The rows come from 4 hidden closed curves, with some noise, and rows from the same curve form a group. Each curve winds through 4 dimensions. The rows are also pushed far along 2 directions, which tell nothing about the answers.
In the rows, 128 means zero.
Known rows, each followed by its group:
[144 139 136 109 153 162 133  67 162  75  92 134 183]	(0)
[155 123 147  95 121 125 106  91 153  83 133 112 133]	(0)
[127 154 134 102 127 124 113 141 102 141 107 119 126]	(3)
[135 130 121 128 146 118 115 161 103 150 149 126  84]	(1)
[111 137  97 143 116  69 102 207  94 176 157 136 104]	(0)
[101 152  90 167 184 115 144 191 118 175 119 180 151]	(1)
[102 130 138 152 147 116 146 164 129 158 109 154 131]	(3)
[131 132 142  93  89 140 101  42 137  61  84 117 155]	(2)
[125 121 158  95  76 143 117  86  84 118 121  91  74]	(1)
[119 129 138 126 109 117 108 135  96 140 129 119  65]	(3)
[140 103 153 116  98 136 128  95 142 106 140 100 110]	(1)
[118 118 127 175 158 110 147 198 137 177 156 150  99]	(3)
[152 103 157 113 113 146 129  80 160  86 138 107 131]	(1)
[161 114 122 115 119 172 127  33 162  55 130 114 152]	(2)
[136 140 133 117 114 139 113 141  83 156 143  96  57]	(0)
[114 112 100 187 164 134 163 132 173 125 124 176 181]	(1)
[112 120 147 150 170 132 159 122 184 108  96 172 190]	(2)
[134 144 120 110 140 157 134  83 148  92  92 135 196]	(2)
[140 125 132 109  86 182 143  30 146  73  93  99 184]	(3)
[111 126 117 157 138 107 142 215  93 207 166 125  78]	(2)
[145 114 149 138 163 160 161  91 196  92 112 142 192]	(3)
[133 117 116 182 174 155 179 132 192 132 130 161 197]	(3)
[119 105 140 170 171 128 164 143 185 125 126 170 169]	(1)
[134 107 120 135  96 173 147  28 157  65 109 125 175]	(1)
[111 132 118 150 140 146 151 104 146 113  91 157 182]	(0)
[135 125 157 104 105 168 142  40 155  69  81 117 173]	(3)
[103 142 110 149 121  94 105 165 103 153 117 152 113]	(2)
[154 124 169  70 117 170 122  28 150  52  98 102 150]	(1)
[145 115 123 160 143 170 168  92 190 104 125 135 194]	(3)
[147 119 162 102 127 159 130  62 160  75 108 116 147]	(0)
[117 116 143 132  93 109 116 134 113 134 130 120  90]	(2)
[136 109 159 115 118 159 143  37 181  56  90 132 182]	(2)
[147 129 115  94  69 121  87  89 104  97 141  85 111]	(0)
[115 128 124 143 162 151 168 114 162 121  98 159 200]	(2)
[141 131 132 126 166 107 119 143 167 113 130 150 158]	(0)
[136 126 121  97  45 103  83 110  80 118 147  79  87]	(0)

New rows, each followed by its group:
[130 105 141 145 145 110 131 130 174 103 134 153 146]	(0)
[142 129 113 122 116 128 113 140 102 146 161 101  84]	(2)
[113 116 146 127  93 105 123 128 124 126 119 121 128]	(0)
[148 129 111 110  61 133 108 112 101 122 155  73 113]	(1)
[137 146 112 130 147 147 127 123 120 129 125 131 122]	(0)
[138 142 133 109 146 160 133  73 154  84  94 133 178]	(0)
[144 107 124 108  65 141 110  25 155  45 116 108 168]	(0)
[108 130 128 151 178 137 172 140 166 135  96 171 201]	(2)
[136 133 147  89  99 145 112  43 142  60  81 118 170]	(2)
[128 111 117 166 153 152 160 101 171 108 129 156 163]	(2)
[167 135 137  81  84 140  97 118  95 129 165  56  76]	(3)
[161 135 128  97  88 131  91 128  89 137 169  69  50]	(3)
[130 137 163  79 110 122 106 133  85 140 126  91  78]	(1)
[133 127 102 135 106 161 129  53 144  77 105 129 167]	(0)
[123 122 141 132 143 123 149 186 111 179 152 119 102]	(2)
[112 136 139 122 124 126 147 150 109 159 115 125 137]	(2)
[115 125 143 121  68 134 121 121  75 151 131  83  55]	(0)
[111 121 133 169 178 138 158 117 177 113  93 184 177]	(3)
[143 110 138 114  90 167 138  65 127 102 138  89 116]	(2)
[134 118 132 148 167 129 157 137 192 116 128 157 202]	(1)
[142 110 142 130 155 170 165  76 182  90 121 133 181]	(2)
[119 121 150 126 106 142 134  95 124 111 102 122 123]	(3)
[119 131 114 127  80 123 103  98 100 112 113 118 114]	(2)
[135 144  87 142 153 121 125 163 121 149 148 143 143]	(1)
[123 136 107 160 196 108 124 143 178 104 113 195 182]	(2)
[133 133 107 142 101 130 118 140  93 151 154 104  82]	(3)
[150 112 137 114  97 133 102  84 128  91 146 101  89]	(2)
[141 115 150 108 114 152 146 105 127 122 137  96 120]	(2)
[130 113 127 143 106 130 121 120 123 127 148 116  85]	(0)
[145 114 141 112 119 167 118  23 157  46 100 129 140]	(3)
[123 124 114 139  95 133 141 121 128 132 125 119 164]	(1)
[107 160  99 161 182 105 128 221  99 198 142 159 103]	(0)
[114 140  91 154 153  73 111 223 110 183 156 157 117]	(0)
[128 142  93 154 135 112 118 191  90 182 159 127  82]	(3)
[140 119 153  96  91 136 130 134  96 148 153  75  80]	(2)
[157 107 136 114 110 150 112  43 162  54 130 115 128]	(2)
[145 147 100 136 166 153 137 111 158 109 116 145 188]	(3)
[125 153 122 116 161 135 126 126 133 122  98 149 160]	(3)
[120 141 117 134 151  98 110 205  83 188 163 133  57]	(1)
[139 122 138 130 169 108 125 141 173 109 136 154 153]	(0)
[140  99 147 116  65 124 110  69 145  76 135 106 122]	(0)
[119 120 109 150 114  97 119 138 141 123 134 146 153]	(0)
[107 139 121 166 180  93 123 208 118 176 133 176  95]	(3)
[114 149 109 130 129 115 106 153  86 149 121 135  94]	(3)
[121 115 142 138 132 148 140  79 158  91  98 147 147]	(3)
[115 123 123 178 186 147 167 134 169 130 112 179 154]	(0)
[137 118 133 145 161 175 152  68 173  83 105 149 156]	(0)
[150 134 149  93 136 140 117 109 138 108 125 106 131]	(3)
[129 118 141 138 143 103 116 160 137 137 150 137  94]	(2)
[118 117 109 158 119 121 136 152 126 151 148 132 118]	(1)
[146 114 138 138 180 125 134 107 203  75 125 166 190]	(0)
[155 114 140 110  96 142 103  64 135  74 143  99  94]	(2)
[106 150  93 146 117 104 113 195  68 190 144 128  83]	(0)
[130 151 105 148 178 140 152 155 153 145 113 157 194]	(3)
[117 103 118 170 153 111 146 117 192  95 122 179 191]	(0)
[135 133 151 118 160 139 135 114 154 107 110 140 146]	(0)
[132 151 101 138 169 142 143 143 146 135 118 148 182]	(3)
[129 108 121 132  89 121 119  72 158  74 121 132 166]	(0)
[122 139 122 131 155  91 121 171 146 135 123 160 167]	(0)
[124 116 137 155 172 128 167 134 200 115 116 169 213]	(1)
[107 114 110 169 137  84 130 174 150 144 138 169 148]	(0)
[123 106 130 165 156 142 152  80 196  77 105 174 185]	(2)
[111 126 111 180 165  93 133 218 122 186 160 164  86]	(0)
[130 139 127 133 168 106 112 144 154 113 118 161 149]	(2)
[138 134 114 137 142 110 113 186 105 172 172 113  67]	(3)
[142 117 140 136 145 183 148  45 169  73 103 134 154]	(0)
[146 110 118 110  73 142 110  27 156  45 114 112 174]	(0)
[141 114 115 145 119 140 137  99 148 108 142 125 136]	(1)
[140 140 112 131 155 159 131  88 145 100 113 137 151]	(0)
[121 129 107 145 103 110 136 167 115 164 145 122 135]	(1)
[151  94 153 104  67 138 110  30 158  46 125  95 134]	(0)
[127 121 129 131  99 134 132 149  91 163 157  94  76]	(2)
[126 128 128 121  99 166 137  44 140  77  85 121 175]	(0)
[126 117 102 200 192 152 178 133 201 124 125 187 202]	(3)
[104 139 121 146 153 118 156 181 123 175 120 150 150]	(2)
[122 113 110 150 120 112 125 111 162  97 125 154 176]	(0)
[141 121 132 146 175 177 153  71 178  82 102 153 165]	(0)
[123 141 125 136 183  93 114 183 144 143 123 167 143]	(2)
[116 153 112 140 148 122 144 187 117 181 128 136 152]	(3)
[154 131 104 158 210 148 149 136 194 110 138 168 178]	(3)
[130 110 113 157 120 154 151  75 165  92 124 138 169]	(1)
[120 123  98 155 135 103 125 134 159 113 131 163 176]	(0)
